There are 3 nested groupings, the coarsest first. Each group lies inside one group of the grouping before and may be the whole of it. The rows also spread widely along 8 directions, which tell nothing about the answers.
(in the rows, 128 means zero)
Known rows, each followed by its group in each grouping:
[ 97 154 155 107 136  61 115 131 118 140 115 158 150 124 113 144 163 141
 175  98  94  76 142 149 193 132 102  96 155 123 150 110 150 140 109 131
 125] | toneg Z140 Z707
[ 87 190 183  84 145 111 118 126  83 147 109 135 130 150 145 118 124 120
 132 128 118 101 148 152 123 135 108 143 139 122 150  91 128 107 133 154
 121] | fif Z46 Z967
[104 167 187  73 123 107 113 107  90 154 114 150 134 130 124 117 149 148
 129 102 123 119 134 141 147 159 126 137 162 128 142 137 131 124 134 146
 127] | toneg Z614 Z52
[ 83 149 146 116 125 137 145 113  99 134 110 157 130 109 138 117 139 134
 126  90 107 130 132 153 140 133 118 135 137 118 108 102 128 122 138 112
 133] | toneg Z614 Z220
[ 61 145 140 163 138 143 186 139 109 125 107 160 138 106 165 142 161 123
 152  50  68 106 138 166 170 127  90 126 121 106  90  54 133 120 124 109
 151] | fif Z213 Z959
[ 52 176 146  79 138 133 124 125  88 148 105 151 172 146 103 119 128 129
 142  85 142 100  98 166 133 150  99 162 144 139 144 104 104 132 132 134
  98] | toneg Z614 Z514
[ 66 114 133 138 109 190 179  94 118 146  68 136 159  72 130 134 151 162
 112  74 113  83  93 126 164 155 136 185 159 147  86  89 127 132 113  98
 176] | fif Z213 Z202
[ 89 149 106 142 164 144 141 122 125 106 127 135 119 125 145  96  74  76
 140 183 122 129 160 149  55  54  92 126  92 115 117  48 124 126 140  90
 106] | fif Z46 Z748
[106  85  70 104 129 145 130  40 134 102 111  96 118 100 107  86  73 101
  88 202 177  97 188 101  66  88 146 116 143 142 115 118 168 150 131  70
 124] | toneg Z140 Z426
[ 87 138 136  88 131 132 158  76  62 136 112  99  97 139 170 118 125 128
  87 120 158 101 168 113  80 136 136 140 131 136 113 117 151 115 149 118
 124] | toneg Z614 Z514
[119 135 160 118 128 117 138  94 120 129 106 131 121 102 139 123 142 136
 127 127 107 104 167 127 148 134 129 119 147 129 113 109 155 121 120 120
 154] | fif Z213 Z202
[101 174 195  78 111 107 118 107  72 143 111 150 121 121 153 122 161 148
 106  86  92 116 168 151 173 181 134 130 156 113 111 119 152  94 147 155
 153] | toneg Z614 Z514
[112 150 140  82 134 100  98  95 119 132 119 137 136 126 101 107 112 126
 135 164 147 106 152 130 113 117 124 119 143 140 147 123 133 137 132 121
 108] | toneg Z614 Z514
[ 94 144 103  86 155  87  93  88 132 120 132 131 137 136  87 105  88 103
 155 199 157  79 169 126  91  81 102  97 127 147 157 103 146 155 122 101
  87] | toneg Z614 Z52
[115 150 156 113 137  66 118 130 121 148 117 151 130 120 123 140 150 140
 170 135 106  83 134 127 159 105 110  98 143 128 158 111 141 139 116 128
 124] | toneg Z140 Z426
[169 143 186 117 123  73 104 107 142 127 123 150 107  98 125 108 143 137
 149 155  88 143 191 129 157 120 130  75 157 105 139 134 160 129 121 133
 152] | fif Z46 Z967
[148 135 163 126 115  65 104 107 147 115 133 180 121  84 109 112 156 139
 158 121  66 143 193 151 201 127 122  55 154 100 114 131 166 133 122 114
 151] | toneg Z614 Z220
[100 152 185 140 123 135 167 143 104 169  88 150 128 101 158 143 167 163
 148  87  94 106  88 124 148 130 119 160 143 126 130  93 111 126 122 131
 155] | fif Z46 Z967
[115 164 166 101 101 158  64 121 150 141  95 187 162  56  87  93  99 140
 119 191  86 128 110 153 161 117 152 178 157 119 110  83 106 113 144 128
 163] | toneg Z140 Z707
[ 89 166 171 121 123 146 149 132  84 147 110 164 109 106 168 121 142 138
 117  96  89 141 124 151 128 127 127 155 123 113 100  87 113 102 151 126
 146] | toneg Z614 Z220

New rows. What belongs after each?
[112 152 148 123 124 115 117 126 129 134 115 165 131  95 122 117 130 134
 148 142  98 122 134 140 140 105 118 122 128 122 120  93 123 126 137 116
 132] | toneg Z614 Z514
[ 82  83  68 133 131 145 167  69 129 119 103 109 129  94 120 117 107 120
 118 146 155  77 147 103  96  89 125 122 137 146 111 101 156 158 117  63
 129] | toneg Z140 Z426
[ 78 141 125 116 123 135 135 105 114 138 101 146 138  99 125 126 127 137
 130 134 117  84 128 128 133 118 121 142 130 140 113  83 132 128 134 106
 136] | toneg Z614 Z514
[124 159 182 101 124 115  93 126 152 140 108 172 170 105  83 112 140 141
 162 118 104 132 118 161 181 142 116 129 172 123 146 124 115 140 115 141
 138] | fif Z213 Z959
[124 171 148  99 145 120  76 114 148 115 124 153 139 113  95  79  74  95
 140 213 118 138 169 155 101  90 115 120 131 114 142  87 125 127 136 123
 116] | fif Z46 Z967
[138 126 150 122 131 121 139 120 122 132 124 148 117 110 131 105 131 128
 135 113 130 178 129 142 103 105 128 124 145 106 134 141 115 142 132 108
 115] | toneg Z140 Z707
[ 68 145 127 118 143 148 174 116  75 164  96 119 107 131 166 136 127 142
 126 125 154  84  86 106  70  95 122 176 110 155 131  88 105 132 138 111
 115] | toneg Z614 Z220
[ 30 151 131  93 134 115 156  94  69 127 111 137 152 141 135 136 156 127
 126  43 109  67 165 160 178 177  95 120 151 126 108  95 168 121 123 115
 128] | toneg Z614 Z52
[ 91 126 149 152 129 146 187 127 116 138 101 149 137 105 151 136 169 143
 148  44 100 132 110 147 153 135 107 137 144 116 108 102 121 138 119 108
 147] | fif Z213 Z959
[ 51 179 175 118 145 111 156 152  92 148 103 160 167 144 140 153 175 136
 171  29  85  84 111 177 195 161  79 135 148 121 136  81 123 124 113 145
 127] | fif Z213 Z959
[138 151 180  83 132 136 114  97 119 126 118 137 132 127 112  88 120 125
 115 119 143 175 148 155 110 147 132 139 163 118 138 152 118 126 130 136
 121] | fif Z213 Z202
[107 189 172  84 166  89 112 136  95 141 128 128 126 172 135 112 110 103
 157 149 142 120 141 152  84 101  92 125 128 124 178 103 118 127 129 149
  87] | fif Z46 Z748
[ 82 127 133 140 127 126 167 104 108 165  74 109 123  94 154 156 147 162
 138 154 120  22 111  76 129 102 127 155 131 161 130  68 146 137 110 109
 163] | fif Z46 Z967
[126 125 133 113 128 124 113  85 145  97 122 142 138 101 102  81 102 103
 124 147 115 153 195 154 128 120 118  98 156 105 115 115 158 134 126 100
 135] | fif Z46 Z748
[ 62 149 116  81 147 137 133  85  87 119 125 128 137 150 120  98 102 101
 113 113 156 117 161 153  90 132 107 133 136 129 126 110 137 132 139 106
  94] | toneg Z614 Z52
[ 66 130  92  84 121 135  93  66 136 130  88 127 173  93  69 113  94 133
 120 195 150  30 141 112 138 121 128 149 152 170 124  86 152 146 122  97
 134] | toneg Z614 Z514
[ 86 129 152  89 112 107 143  82  79 152  89 113 131 114 142 144 163 162
 106  94 127  56 147 111 169 167 143 140 173 140 124 126 170 127 120 127
 157] | toneg Z140 Z707
[169 128 190 128 126  85 160 119  94 135 138 142  66 119 189 117 166 136
 126  88  97 190 175 130 118 117 136  83 138  85 125 154 143 118 141 128
 138] | toneg Z140 Z426
[146 128 175 110 116 112 131  88 118 137 103 125 111 104 135 111 142 147
 117 132 121 129 166 114 135 138 143 117 166 121 131 142 153 131 122 126
 155] | fif Z46 Z967
[136 119 151 118 140 132 160 106 120 129 119 126 122 130 125  96 130 123
 138  97 157 183 132 135  80 118 118 119 154 115 148 159 114 156 123 107
 105] | fif Z46 Z967
[ 70 187 158 122 161 128 132 164 120 158 102 160 160 131 123 139 128 126
 184 129 114  81  71 155 124  93  83 168 111 143 156  58  84 133 116 134
 106] | fif Z213 Z202
[ 87 175 181 141 124 135 140 141  97 153  92 155 118  90 178 139 141 141
 129 142  59  81 132 133 152 112 120 158 120 119 102  38 135  91 140 137
 175] | fif Z46 Z748
[119 179 187  77 125 106  76 138 129 158 110 174 161 116  87 107 128 138
 153 140 113 132  99 159 156 130 122 146 166 120 163 127 100 127 130 152
 120] | toneg Z140 Z426
[ 98 176 178  77 136 103 120 122  84 137 124 154 139 151 126 113 145 127
 137  75 126 144 140 169 136 159 108 124 152 115 144 137 122 120 140 145
 103] | toneg Z614 Z514
[154 136 173  60 112 108  91  68 108 170  97 108 101 110 116 108 120 170
 100 205 177  97 126  73  89 123 175 152 165 166 162 165 132 136 134 139
 137] | toneg Z614 Z220
[142 162 207  99 134  92 142 139  85 183 118 144  96 138 160 135 169 165
 153 103 134 145  91 112 102 119 126 139 139 131 170 152  98 136 135 150
 114] | toneg Z614 Z52
[ 87 160 166  91 123 176 122 108 113 132  98 150 163 112 104  85 110 121
 108 101 128 158 119 170 124 158 124 173 167 114 122 117 108 124 136 127
 131] | fif Z46 Z967
[118 121 126 124 139 102 139  91 126 126 109 115 117 114 133 119 119 124
 138 161 130  89 168 109 109  96 116 107 138 134 136 101 158 142 118 101
 134] | fif Z46 Z748
[119 183 187 111 146  98 113 144 113 129 128 165 125 133 138 107 129 110
 154 125  86 153 161 171 135 117 100 109 133  95 139  96 124 114 134 144
 120] | fif Z46 Z967
[ 94 172 161 119 147  99 124 141 119 125 122 163 148 131 126 118 133 109
 166 108  87 122 153 172 154 119  85 108 137 105 137  82 135 123 123 129
 120] | fif Z46 Z748
[ 90 125 127 117 121 124 142  91 108 128 107 132 123 100 138 124 131 129
 113 127 110  88 164 126 144 124 130 120 144 123 107  97 162 125 130 104
 149] | toneg Z140 Z426
[137 115 145 122 122 173 139 102 145 142  96 134 132  91 107  89 108 137
 122 149 156 170  96 119  74 104 140 166 157 130 138 137  95 154 128 102
 130] | fif Z46 Z967
[102 188 173  79 151 101  98 119  99 128 123 136 131 151 125 100 106 105
 136 157 123 115 171 157 114 124 106 122 138 115 153  98 135 115 134 148
 109] | fif Z46 Z967
[139 144 190 123 103 115 115 101 124 128 102 154 117  74 144 111 147 144
 113 135  65 129 184 137 181 146 141 112 161 102  98 101 166 103 134 132
 188] | fif Z46 Z748
[ 82 189 191  84 112 132  90 125 101 173  91 169 148  96 121 128 137 161
 128 150  92  74  99 134 166 142 134 181 147 141 129  79 113 104 141 152
 155] | toneg Z614 Z52
[125 137 189 101 114 122 152  94  84 146  99 119 112 118 162 118 158 150
 103  85 118 130 157 125 138 164 139 135 170 118 124 139 154 115 131 139
 160] | fif Z46 Z748
[117 133 153 119 118 127 123  98 135 126 102 145 141  91 116 107 127 134
 127 135 102 118 155 138 151 130 124 125 160 120 117 104 150 128 124 115
 158] | fif Z46 Z748
[107 115 136 111 110 138 131  81 127 136 103 144 133  82 111 110 134 149
 118 127 124 116 139 119 140 132 139 133 159 135 109 125 140 140 127  98
 149] | toneg Z614 Z52
[125 112 148 127 123 149 156  97 136 136  97 136 138  94 117 113 141 146
 132  99 135 141 116 128 126 131 130 143 159 133 121 136 120 149 113 104
 142] | fif Z213 Z202
[ 73 110 117  99 114 159 160  57  88 124 101 118 126 104 137 110 128 136
  85  99 142 102 164 121 121 154 139 144 155 135  90 119 161 130 135  92
 147] | toneg Z614 Z52
[ 98 126 128 105 128 103 138  88 114 118 120 145 136 118 110 113 145 131
 138  84 126 125 164 148 154 143 115  93 156 124 123 138 155 146 121 101
 122] | toneg Z614 Z220
[155 142 176  35 122  60  87  43  76 146 114  79  82 146 138 113 126 152
  87 203 179  71 209  72  96 147 168 104 163 159 162 172 185 122 138 153
 132] | toneg Z614 Z514
[101 192 196  85 136 115 106 134 100 146 109 153 142 135 127 110 130 127
 137 122 104 126 136 161 142 145 114 144 150 114 148 103 119 111 133 157
 127] | fif Z46 Z967
[ 53 177 161 138 128 166 143 143 114 126 100 182 165  95 142 124 138 120
 136  75  56 114 127 190 188 147 100 159 133 103  86  42 117 100 137 126
 160] | fif Z213 Z959
[ 58 156 136 131 148  94 152 134 103 160  89 127 147 128 142 167 151 143
 177 127 107  11 108 113 152 103  87 137 127 156 152  52 143 136 104 123
 134] | fif Z46 Z748
[120 148 156  71 147  77 136  92  69 172 110  83  88 164 158 140 137 152
 128 170 190  61 128  71  58 104 133 135 127 170 180 140 135 139 131 141
 101] | toneg Z614 Z514
[ 57 166 138  59 147  88 124  85  61 158 104 102 128 164 132 141 131 137
 126 135 164  25 144 111 118 139 116 138 141 168 159 109 155 129 123 137
 106] | toneg Z614 Z220
[ 83 119 124 139 110 181 149  89 129 115  90 145 145  67 129 101 114 124
  99 123  93 117 156 142 147 133 129 153 150 115  74  71 150 117 133  91
 174] | fif Z46 Z748
[ 96 149 134  85 134 144 117  78  96 119 124 130 110 121 136  88  91 107
  93 168 139 130 181 136  79 115 133 136 127 123 109 102 142 114 154 111
 122] | toneg Z614 Z52
[145 162 178  86 128  95  90 124 126 161 114 150 127 116 106 114 129 152
 153 176 138 119 108 115 113 105 132 136 143 144 167 135 105 139 133 141
 116] | toneg Z614 Z514
[119 137 154 126 138 111 151 107 109 139 106 121 107 118 152 124 135 133
 135 140 122 106 153 111 108 107 121 120 133 127 137 107 142 134 123 118
 138] | fif Z46 Z967
[ 71 193 155  84 160  80 103 123  96 137 113 130 146 158 124 128 117 109
 157 158 118  51 166 148 138 121  91 118 130 134 161  70 148 120 120 145
 109] | fif Z46 Z967
[ 94 163 156  86 151 116 126 103  98 134 113 119 133 151 135 119 121 116
 128 128 142  98 156 142 111 131 112 133 141 133 147 107 135 127 127 138
 115] | fif Z213 Z959
[119 128 144 127 132 125 145 104 122 123 112 134 124 111 136 107 125 121
 131 126 117 135 159 137 116 115 117 117 145 117 122 110 145 132 126 108
 136] | fif Z46 Z748
[ 99 153 142 112 149 131 136 125 120 118 125 147 149 141 115  95 112  98
 148  99 132 163 139 175 102 118  90 125 144 108 142 113 116 138 127 114
  98] | fif Z46 Z748
[137 157 178  94 134 106 100 110 131 160 100 127 123 115 122 126 121 148
 142 196 138  85 120 101 113 101 135 146 145 153 163 111 119 133 123 146
 136] | fif Z213 Z959
[129 173 186  90 123  97  85 127 120 150 116 159 125 107 122 112 126 135
 135 169  98 117 137 138 145 115 134 128 147 118 146 108 126 113 140 147
 140] | toneg Z140 Z426
[149 173 217  99 132 113 125 126  90 153 113 136  90 126 170 108 139 139
 118 138 112 160 147 131 103 129 137 140 142 108 144 125 119 106 145 159
 140] | fif Z46 Z967
[ 93 146 147 111 132 144 153 108  72 145 108 120  96 119 178 122 122 128
  95 134 131 113 140 122  84 110 139 162 123 122 111  91 131 109 149 121
 135] | toneg Z140 Z707
[ 95 176 180 115 116 156 101 121 128 131  99 174 145  80 131 110 117 128
 116 153  65 113 150 162 173 133 130 158 140 111  93  56 127  93 144 141
 176] | fif Z213 Z959
[ 87 193 171  84 139  76  86 142 117 137 125 187 165 134  87 119 143 125
 178 100  90 115 134 186 191 141  90 105 149 118 151 108 123 128 123 142
 107] | toneg Z614 Z220
[ 56 110  80 124 122 180 156  82 124 103 107 147 161  92 100  97 107 112
 110  93 134 126 142 158 124 133 115 142 142 125  82  93 135 141 135  71
 126] | toneg Z614 Z514
[ 97 143 150 121 128 117 131 111 124 136  98 142 145 105 123 124 135 135
 143 127 103  87 141 133 155 126 112 130 151 129 129  90 146 131 116 118
 147] | fif Z46 Z748
[103 172 168 126 147 132 149 148  87 154 127 155  89 126 180 121 125 126
 139 139 107 143 115 134  73  80 113 151  92 116 128  76  96 112 155 127
 116] | toneg Z614 Z52
[ 48 114  94 146 151 141 228 104  59 138 109 105  93 140 196 148 150 127
 124  60 146  88 129 115  74 102 103 134  99 138 106  86 139 138 131  81
 112] | toneg Z614 Z220
